There are 9 hidden switches. A switch that is on adds its own fixed numbers to the row, and there is some noise. The rows also spread widely along 10 directions, which tell nothing about the answers.
Known rows, each followed by its switches (1 for on, 0 for off):
[-17 -17  -5  27   0   3   4 -24 -11   2  -6 -13   9  -1   0  -2  -6 -22
  -8  -1  -2  12  -2  11   6   6  -6  10  -6  -2 -16  10  10  -7   5   0]
1 1 1 0 0 0 0 1 1
[ -8  -1   4  12  16  -4   1 -20  -7  10 -15 -19  14  -3  14  -9  -1 -29
 -12   7 -12  -1  -7  16   2  -9  -1  -1 -17   7   2  15   5  -5  11   3]
0 0 1 1 0 1 0 0 0
[ -8   7  14  -1  15  10 -10   8 -11  -7  -9  15  -7 -13   6  -1   2   2
  10  -7  13   0  -1   0   0  -5   7   8   5  -3   5   4   3   0  13  17]
0 0 0 0 0 1 0 0 1
[ -2   8   7  17  18   3   1  -2  -6  -9  -7  -6 -15  -8  -2  -4 -11   1
  15  -4   0   6   5   9   0 -11 -10  10  -4  -4  -1   5   3   3   9   4]
1 0 0 0 0 0 0 1 0
[-10  -3   9  -3  -8   7   1 -11 -10 -16  -6   6  10   1   0   2  -4  -4
   2  -7  13  -2  -7   4  -4  12  14  13   8  -6 -15   9  -1   4   5   1]
1 1 1 0 1 0 0 0 0
[-16  -9  10  -4  15   6   4 -17 -12 -13 -13  12   7  -8  -2  -5 -14  -5
  11  -3   2  13   4   1   6  -1   1   8  -1  -5 -10   8   4  -2  16   5]
1 0 1 0 1 1 1 1 0
[  0  -7  11   3  12   5  -9  -6 -17   4  -9  -2  15  -4  12   0 -11 -17
  -1  -7   5   1   0   3   6  -2  12   9  -9  -1  -8   7   1  -8   6  16]
1 1 1 1 1 0 0 0 0
[ -5   4  10   2  -4  -2  -4  -3  -3 -11  -5   3 -10  -6   3   5  -4   3
   5   0  10  -1  -4   1  -5  -7   6   9   6   6  -2   2  -3   9   4   1]
0 0 1 0 0 0 0 0 1
[ -4  -2  -1  24 -13  11  -6   1  -9 -12  -1 -13  -9  -1  -7   3   0  -2
   3 -16  16  -1  -2   5  -1   8   2  16   6 -12 -10   0   3   0  -2   1]
0 1 0 0 0 0 0 1 0
[  7   6   9   0   1  -6  -6  -7  -7  -6  -7   1   1  -5  11   2 -11  -1
   7   2   5  -2   1  -5   2  -7  12  10  -3  10  -1   3  -4   2   1   0]
1 0 0 0 0 0 0 0 1
[  6   9  10  19  21  -5   2  -9 -14 -17  -9  -6 -20  -7   5  -2  -4   8
  16  -3  13  -2  10   5  -8 -14  -5  13  -1  10   6   1  -3   8   4  -8]
1 0 1 0 1 0 0 0 0
[-10   0   3  -3 -13   2   0 -15  -2 -11 -12   1  11  -3   2  -4  -5 -11
  -1   1   3   2  -7  -4   6   5  11   5  -1   0  -7   8   0  -1   7   0]
0 0 0 0 0 0 1 1 0
[ 15  -8   1  13  30   4 -19   0 -13  -1  13   6  -7   2  16  -2  -3  -9
  21  14 -15   1   5 -13 -10  -8 -17  13  -1   8  -1  -2   6   1  -5  10]
0 0 1 1 1 0 0 0 0
[ -6  -6  15   0  21  -4  -2  -6 -14  -7   1  -2  -5  -1   5   9  10  -7
   1   7  -2   5  -9  10 -15 -16  -5   8   3  13  -3   3  -2   6   7   0]
1 0 1 0 1 1 0 1 0
[ 15  -6   7 -16 -20 -16  -5  -2   7 -11  19  -8  10  16   0  13 -12   3
   7   9 -15   2 -15  -7 -11  -3   5   9   6  12 -24  -8 -16  12 -16 -19]
1 0 0 0 0 0 0 0 0
[ -3   1  10   5   7 -10   7 -16  -6 -12 -14  -5   3  -8   0  -5  -9   2
   7  -5   5   4   2   4   1  -8   5   4  -4   5  -2   3  -7   3   8 -11]
1 0 1 0 0 0 1 0 0
[-11  -1  13 -14 -19  -8   4 -18   1  -6 -10  -8  15   3   2   8 -13 -12
 -12   6   0   1 -15  10  -1  -1  16   5  -5   7 -18  12  -7   6   4  -4]
1 0 1 0 1 0 0 0 0
[-15  -6  17  -7   7   1  -9   8  -3  12 -13  -3  -4 -14  -6   5   6  -9
 -10 -10  14  20  -7   4   5 -24   7  -2  -4   3   4  -2   1 -13  17  23]
0 0 0 0 0 0 0 1 0
[ -6  -9   2  -7  11   2  -6 -13  -2   6   3   2  19   4  12  -4  -2 -28
  -3  16 -21   5 -12  -1  -2   1  -5   5  -7   4 -13  13   7  -4   3  11]
0 0 0 1 1 0 1 0 0
[ -9  -9  20   0   8 -12  12 -14 -10 -11  -5  -7  -1  -2  -1   9   7   0
  -2 -10  16   7  -8  15 -11 -17   5   3   3  15  -4  -1  -8   3   5 -13]
1 0 1 1 1 1 0 0 1
[ -1 -22  10   3   9  -1  -1   4  -6  -3  12  -7   6   2 -12   4   2   1
   9 -14  -3  19  -6   1  -2  -6  -6   5   3  -5 -14 -14  -5  -7   0  -1]
1 0 0 0 0 1 0 1 0
[ -9  -6   4   4   6  -3  -2 -14  -5  -8  -3   6   3  -4  10  -1   0 -11
   5   6  -2   1  -5  -2  -3  -6   0   5   2  12  -4   6   1   3   5  -1]
0 0 1 1 0 0 1 0 1
[ -9 -20   6   4 -19  -5   4 -15  -7  -9  -3  -3  13   2  -6   4   4  -4
  -3 -14  17   9  -4  -4   3   4  13   5   7   2 -10  -7  -9  -5   2 -15]
1 0 1 1 0 1 0 0 0

New rows. What belongs after each?
[  0   8  12   4   9   6  -3  -2 -13 -12  -4  -6  -6  -2   2   3 -14   0
  10  -5   3  -3  -3   9  -4  -4   3  15  -2  -5  -9   7  -1   6   5   1]
1 0 0 0 1 1 0 1 0
[  3  -4   2   9  -7  -1  -2 -11  -6 -15  -5  -6   0  -2  -1  -3  -3   2
   7  -7   9   4   0  -8   2  -1   4   9   2   3  -2  -4  -6  -3  -2 -10]
0 0 0 0 0 0 1 1 0
[-6 -4  4 16  9 -1  3 -7 -6 -7 -1 -1 -8 -3  0  1  9 -2  6 -2  6  7 -2  5
 -6 -4 -8  9  6  4 -1 -1  1  1  3 -3]
1 0 0 0 0 0 0 0 1
[ -3  -2  20 -11  19  -1  -1  -1  -9  -7  -8   6  11  -9   2  -1 -11   3
   9 -11   3   8  -2   3   4 -10  13   6  -2   2  -2  -1  -5  -4  13   8]
1 0 0 0 0 1 0 1 1
[  1 -13   6   4  14   1  -1  -3  -6  -4  10   0   3   3   0   0   4  -7
  12  -3  -2  11  -4   0  -5  -3  -8   9   2  -1  -9  -2   0  -4   0   1]
1 0 0 1 1 0 0 0 0
[ -6  -3   3   1 -14   7  -7 -13 -13 -14  -9   3  13   1   5  -2 -12  -6
   3  -6   6  -4  -2  -6   6  14  17  14   4  -6 -12   4  -1  -1   2   0]
0 1 1 0 0 1 0 1 0
[ -8  -5   7  19 -17  -1  -2  -3  -5  -9  -6 -16 -16  -5 -14   9   1   3
  -2 -14  23   9  -2   5  -2 -10   3   8   3  -1  -5  -7  -6  -1   3  -7]
0 0 1 0 0 0 0 1 0
[  5  -1   5  10  -2  -3  -9   1  -2  -9  15 -19  -8   9   4  10   2  -5
   2   8 -13  -8 -17  12 -20  -5  -8  14   5   6 -11   0  -6  14  -7  -7]
0 0 1 0 0 0 0 1 0
[ -6  -7   9   3 -17  -2   0 -11  -8 -14 -10   8 -13  -6  -7   8  -5   9
  10  -7  29  13   7 -12   3  -9   8  10   7   7  -6  -6  -4  -1   4  -6]
1 0 1 0 1 0 0 0 0
[ -3 -22   4   2  -1  -7   2 -11   0  -5  18  -5   2  11  -6   9   6  -5
   5   9 -12  14 -13   1 -16  -2 -15   7   7   7 -21  -5  -4   5  -7  -9]
1 0 1 0 1 0 0 0 0
[  6  -1   6  -1  13  -5   4 -13   1  -7   1 -17   9   4   0  -3 -25  -7
   8   3 -20  12  -5   8  -4  -7  -8   4 -13  -2 -19   8   3   0   0   1]
0 1 0 0 1 0 0 1 0
[  2   0   2   5   2  -1  -2 -10  -2 -10  -1  -2   2  -1   4  -4  -3  -6
   9   5  -4   2  -3  -5  -2   2  -1   7   2   4  -3   3  -1   1   1  -3]
0 0 0 0 0 0 0 1 0
[ -3  12   5  18   3   7  -6  -6 -16 -11 -11  -3  -1  -5  13  -3   1 -10
   1  -6  15 -20   1   9  -1   8  14  16   3  -2   5  10  -3   6   6   0]
1 0 1 1 0 0 0 0 0
[ -6 -16  13  -4   9  -1  -3 -10 -13  -9  -2  14   6  -7   1   2   1   2
   8  -5  10  12   0  -9  -1  -5   5   8   4   8  -5  -3  -2  -4   4   4]
1 0 1 0 1 0 1 0 1
[ -5  -2  15   5  31  -3  -5   5 -11  -9  -6   9 -19 -14   0   1   3   6
  16  -2   6  12   6   1  -7 -23  -8   5   4   9   8  -4   0   2  13  10]
1 0 1 0 0 0 0 1 0
[  0  -7   6   1  16   2  -5  -4 -11  -8  -2   6   7  -3   3  -3  -6  -3
  13  -6  -2   8   1  -4   3   0   2   8   0  -3  -7   1   2  -4   5   9]
1 1 0 0 0 0 0 1 0
[ 11  12  12   2  18  -3  -4 -10 -17 -20   0  -1  -6  -3  19   6 -19  -1
  15   4  -2 -10  -2   8 -10 -11   4  17  -4  12 -10  14   0  14  -1  -3]
1 1 0 1 1 0 1 1 1
[  3  -3   9  14  16  -1 -11  -5 -19  -6   0   0  -2  -4  14   3  13  -5
   1   1   9  -7  -4   1  -9  -6   7  14   6  16   8  -1  -7   3   0   0]
1 0 1 0 0 0 0 1 1
[ -5 -16   6  20   7   5  -5  -9 -16  -4  -3  -2  -7  -5  -3   2   8  -4
   5  -9  17  13   2  -1   1  -5  -3  12   3   1  -2  -5   1  -8   4   1]
1 0 1 0 1 0 0 1 0
[  4  -8   9   8  11  -5  -4  -3 -11  -6   6  -7  -2   0   1   5  -4   2
   8  -6  -1   7  -5   3  -4 -10  -1  11   0   6  -7  -6  -3   0  -1  -4]
1 0 0 0 0 1 0 1 1
[ -2   1   9   9  12  -1   1  -9  -9  -8 -10  -8   1  -5   3  -3  -6  -5
   4  -5   1   1   0   9  -1  -5   5   9  -4   1  -2   4  -5   2   8   1]
1 0 1 0 0 0 0 1 0
[  9 -19   9   1  12   4  -5   2  -9  -2  19 -11  21  11  -4  -2  -5  -3
  10 -11 -13   8  -8   2  -5  10  -4  11  -1 -13 -20 -10  -6  -7 -10   0]
1 0 0 0 1 1 0 0 0
[  4  16  23 -10  15   6 -10  14 -12 -14  -8   5  -2  -9   5   2  -9   7
  11 -15   9 -11  -2   8  -2  -5  19  13   4  -7   2   1 -10   6   9  14]
1 0 0 0 0 0 0 1 0
[ -8  -5  13   4  -1  10 -12   0 -12   5 -15   2   3 -10   3   0   1 -10
  -6  -9  20   6  -1  -3   6  -6  14   7  -3  -1   3   3   1 -12  10  20]
0 0 1 0 1 0 0 0 0
[ -1  -6  15   2  11  -7   0   0  -6  -6   2 -11   5   1   0   4  11  -2
  -2  -8   4  -1 -11  13 -13  -7   4   5   4   6   0  -6 -12   4   1  -3]
1 0 1 0 0 0 0 0 0
[  6  -5  -3  23  14   3  -8   1  -6  -5  10  -5 -14   1   1  -2  -1  -2
  19   4  -8   6   4  -3  -6  -1 -20  15   4  -3  -5  -4   3   3  -5  -2]
1 0 0 0 0 0 0 0 0
[-11   2   4  13  14  12  -1  -3 -11 -18  -4   8  -6  -6   1  -5   6  -4
  12  -3   4  -4   0   6  -3   7  -4  14  10  -8  -2   8   4   7   9   2]
1 0 0 0 0 0 1 1 0
[  2 -20  11  -3 -11   0  -8   7 -12 -17  16   0   1   5 -12  13  -4  13
  12 -17   9   9  -5  -3  -8   0   6  14  14  -6 -21 -14 -10   4  -6  -8]
1 1 1 0 0 1 0 1 0
[ -9 -10  17  -2  16  -6  16 -14  -1 -11   2 -10  14   2  -3  -1   5  -1
   1 -13   2   6 -14  19 -15  -4  -1  -2   2   1 -10   0  -8   2   5  -5]
0 0 1 1 1 0 0 0 1
[ -4   5  14 -13   8  -6   2  -7  -3 -14  -6   8  -7  -6   6   6  -7  -1
  10   4   5   3  -5   2  -8 -16   2   7   1  12  -8   8  -2   9   8  -1]
1 0 0 1 1 0 1 0 0
[  6   4  11   9  17  -6   4 -11  -7 -15   1  -8  -8  -2   3   3 -11   6
  15   0  -1   3   0   8  -9 -12  -4  11  -3   8  -7   1  -3   7  -1  -6]
1 0 0 0 1 0 0 1 1
[ -1  -3  13   3   7   0  -5  -9 -18 -11  -8  -5   1  -3   3   4 -14  -1
   5  -7   7   4   0   4  -1  -7   7  12  -3   2 -12   3  -1   0   4   1]
1 1 1 0 1 1 0 1 0
[-11  -5   6   6  -2  14 -20 -10 -17   1  -2  -1  10   1  18   6  -1 -26
 -12  11  -6  -9 -14   6  -3   6  11  18  -1   2  -9  15   7   2   2  12]
0 0 1 0 1 1 1 1 1
[ -3   5   3  28  24  10  -5  -5 -15   3  -1 -20   1  -2  10  -4  -7 -18
   1  -1 -12  -5  -4  24  -1  -1  -6  14 -10  -9  -4  12   8  -1   5   8]
1 0 0 0 0 1 0 1 1
[ -8   5  13  11  36   3   2  -3 -13  -2 -13  -2  -3 -11   6 -10  -1  -4
   9  -5  -1   1   4  15  -3 -11  -4   5  -6  -2   8   7   3   1  16  10]
1 0 1 0 0 1 0 0 0
[  0  -2   6   5   3  -4  -4 -11 -11  -4  -6  -6  14   1  11  -2   0 -11
  -3   1   1  -5  -5   3  -2   2  10   9  -2   8  -4   6  -5   1   0  -1]
1 1 1 0 0 0 0 0 0
[ -8  -8  -1  23 -22   6  -9  -4 -13  -4  -2 -11  -8   0  -3   9   0  -9
  -5  -5  15   2  -3   1   3   3   7  19   4  -4 -11   1   1  -1   1  -2]
1 0 1 0 0 0 0 1 0
[ -7 -22  10   6  11   1  -3  -3  -4   3   8  -9  16  -1  -7   0  -9  -5
   2 -11  -9  14  -6   8   0   0  -2   6  -5  -8 -17  -5  -2  -7   3   6]
1 0 1 0 0 0 1 0 1
[  3   8   4  12  -2   2  -7  -9  -8  -7  -3 -18   9   5  12  -3  -4 -12
  -3   1  -7 -17 -10  12  -6   8   7  12  -2   0  -4   7  -4   8  -2  -6]
0 0 1 0 0 1 0 0 0
[-10  -7   7  -9   3   1  -5  -9  -2 -13   5  12   8   4  10   2  18 -12
  -1  15  -9  -4 -17  -4 -13   5   3   7  15  13  -2   5  -4  11   3   1]
0 0 1 0 0 0 0 1 0
[-18   5  10  -3 -17  -1  12 -15   3 -11 -13  -7  -1  -1  -1   7   2 -10
 -11   3  12  -1 -14  15  -7  -1   8   7   3   4 -12  14  -4   9   9  -7]
1 0 0 0 1 0 0 0 0
[  6   8   3  10 -11  -8   1 -28 -12 -12 -14 -22   4   2  12   0 -20 -11
  -3   6   2  -6  -2   3   4  -6  12  14 -14  14  -8  12  -3   3  -2 -19]
1 0 0 0 1 1 1 1 0
[ -3  -8   7  -6   4  -7  -4  -9  -2  -4   1   2  11   2   6   1  -2 -10
   2  10 -12   4  -7  -1  -4  -1   2   5   1   7  -8   2  -4   4   2   0]
1 0 1 0 0 0 0 0 0
[ -7 -22  19 -15  15 -10  -2   1   2  18  -6  -6  18  -8 -10   0 -11  -6
  -5 -10  -4  31  -5   3   8 -22   4  -9 -14   2  -9  -9  -6 -18  14  18]
1 0 1 0 0 0 0 0 0
[ -5 -11  18   0  10   6 -13   7 -14   7   3 -10   7  -1   1   9  -6 -13
  -4 -11   3   7 -10  13   0 -11  10  11  -5  -5 -13   1  -3  -6   7  17]
1 0 1 1 1 0 0 1 0
[ -2   8  -4  19  18   8   1  -9  -1  -7  -6  -2  -6  -3   4 -15 -10  -7
  16   5 -11   1   5   4   0   6 -14   9  -5 -11  -1   9  11   1   8   7]
0 0 0 0 0 0 0 0 0
[ -8 -18  -1  24  -1   3   2 -12  -8   3   3 -16   9   1  -4  -1   5 -15
  -6  -8   3  11  -6   8   4   4  -3  10  -2  -4  -9  -1   3 -11   0  -3]
1 0 0 0 0 0 0 1 1
[-14  -9   9  12  20   9   8 -14 -17 -15  -7  10   3  -6   1  -5  12  -4
   7 -12  17   7   1   6  -3   4   1  11   7  -1  -2   5   6  -5   9   6]
1 1 0 0 1 0 0 1 1
[-13  10   5  16  11   0   8 -19 -12 -13 -16  -9  -2  -4   8  -4   1 -10
  -2  -2   5 -10  -2  21  -7   2   3   9   0   2   1  15   2   9  10  -6]
1 1 1 0 0 1 0 0 0
[ -6  10   3  15  -1  13  -9  -3 -18 -10 -11  -1   2  -2  11  -1   4 -13
  -2  -8  11 -16  -5  11   0  14  13  17   5  -8  -2  12   2   4   4   4]
1 1 0 0 0 1 0 0 0
[-13   1  17   2   9  11  -4   6 -13  -3 -15  11   0 -17   0   0   0   1
   5 -25  30   6   3   5  10  -4  18   8   4 -11   4   2  -1  -8  17  19]
1 0 0 1 0 0 0 0 1
[  2  -9  10  11  17  -6   0  -5  -8  -6   5 -18   3   0  -4  -1  -7  -3
   6  -6 -10   5  -4  13  -7 -10  -8   9  -5   0  -9  -3  -6   2   2  -5]
1 0 1 0 0 0 1 1 0
[ -2  -6   5  -3  -7   8 -24   2 -13  -7   3  20   2   2  16   5  16  -9
   2   9   7 -12  -8 -17  -7   9  13  16  18  10   3  -1  -2   5  -2   5]
0 0 1 0 0 1 0 0 0
[-18 -13   4   4  18   4  -4  -5  -7   2  -3  12  -6  -9   0   1  17 -15
   3   9  -3  17  -5  -1  -2 -11 -11   5   5   8   0   6   9  -3  13  12]
1 0 0 0 0 0 1 1 0
[-9 -6 11  0 20  5  0 -9 -7  0 -6  3 10 -4  1 -5 -7 -9  6 -1 -5  9 -1  5
  1  0 -2  6 -5 -5 -7  6  2 -3 11 12]
1 0 1 0 1 0 0 0 0
[ -2   4   8  -2   0   0  -5  -7  -8 -12  -5  -1   0  -3   6   5 -13  -2
   4  -2   4   1  -4   0  -2  -5   9  10   0   4  -8   5   1   2   4   1]
0 1 0 0 0 1 0 1 1
[ -4  27  11   8  21  -2  10 -11  -7 -17 -16  -9  -5  -5  11  -7  -8  -5
   7   1  -5 -17  -3  24  -8  -2   2  10  -4   1   4  17  -2  16  11  -7]
1 0 0 0 0 1 0 0 0
[-10  -3   4   9   6  -1   8 -12   0  -7  -2 -11   4  -1  -3  -3   4 -12
   2  -5  -2   5  -9  12  -4  -1  -4   2   1  -3  -7   5   1   1   7  -3]
0 0 0 1 0 0 0 1 0
[ -1  -4  -1  29   6  12   1  -6 -13 -11   2 -10  10   3   5 -11  21  -9
   4 -20  15 -13  -3   6  -4  21   3  12   9 -14   4  -2  -4  -4  -4  -7]
0 0 0 1 0 0 0 0 0
[ -7  -2  12 -10  14   8  -9  -3 -11  -5  -8  17   0  -9   6  -1   1  -7
   9   5   3   8  -2  -7   0  -7   2   7   3   4  -1   5   6  -3  12  17]
0 0 0 0 1 1 0 1 0
[ -2  -6   9  -5 -10  -4   3 -13  -3  -7  -6  -3  10   1  -1   2  -2  -6
  -2  -3   8   5  -8  -1  -1   1  10   7  -1   3 -10   3  -7  -1   1  -5]
1 0 0 0 1 0 0 0 0
[ -6  -1  11   0  11  -7   8 -13  -4 -19  -9   8   1  -5  -3  -9   0   8
  15  -6   7   4   3  -3  -5  -2   0   1   7   4   4  -4  -6   3   8 -10]
0 0 1 0 0 1 0 0 0
[  5  10  -4  22   5  -1  -4 -21 -16 -18  -7   4  -1  -1  20  -7  -4  -5
  13  11   1 -19   5  -4  -3  12   4  18   4  11   4   9   0  12  -3 -12]
1 0 1 0 0 0 0 0 1
[  5   8   3  -2 -27   2 -15  -1  -5 -12  -7  12 -10  -6   8   7 -14   4
   9   3  18  -4   2 -21   6  -1  17  14   7   7  -5   0   0   4  -3   1]
0 0 0 0 0 0 0 0 1
[  5  -7   6  -3   8   0  -7  -1  -2  -1   7  -8  15   5   2  -3  -4  -9
   4  -1 -14   6 -10  -1  -2   1   0   6  -2  -2  -9  -4  -4  -4  -1   4]
0 0 0 0 0 0 0 1 0
[ -5 -22  -6  36  26   5  -5  -6 -14   3  11  -8  -9  -2  -1   0  10 -12
   8  -1  -4  17   2   6  -4  -5 -24  13   0  -2  -7  -2  13 -11  -1   6]
1 1 0 0 0 0 0 1 1
[ -1  17   0  11  32  10 -13  -4  -9  -9  -2  10  -8  -8  21  -9 -19 -13
  17  21 -25 -11   4   4  -2   0  -9  14  -4  -1   0  19  15  11  11  20]
0 0 1 0 0 0 0 1 1
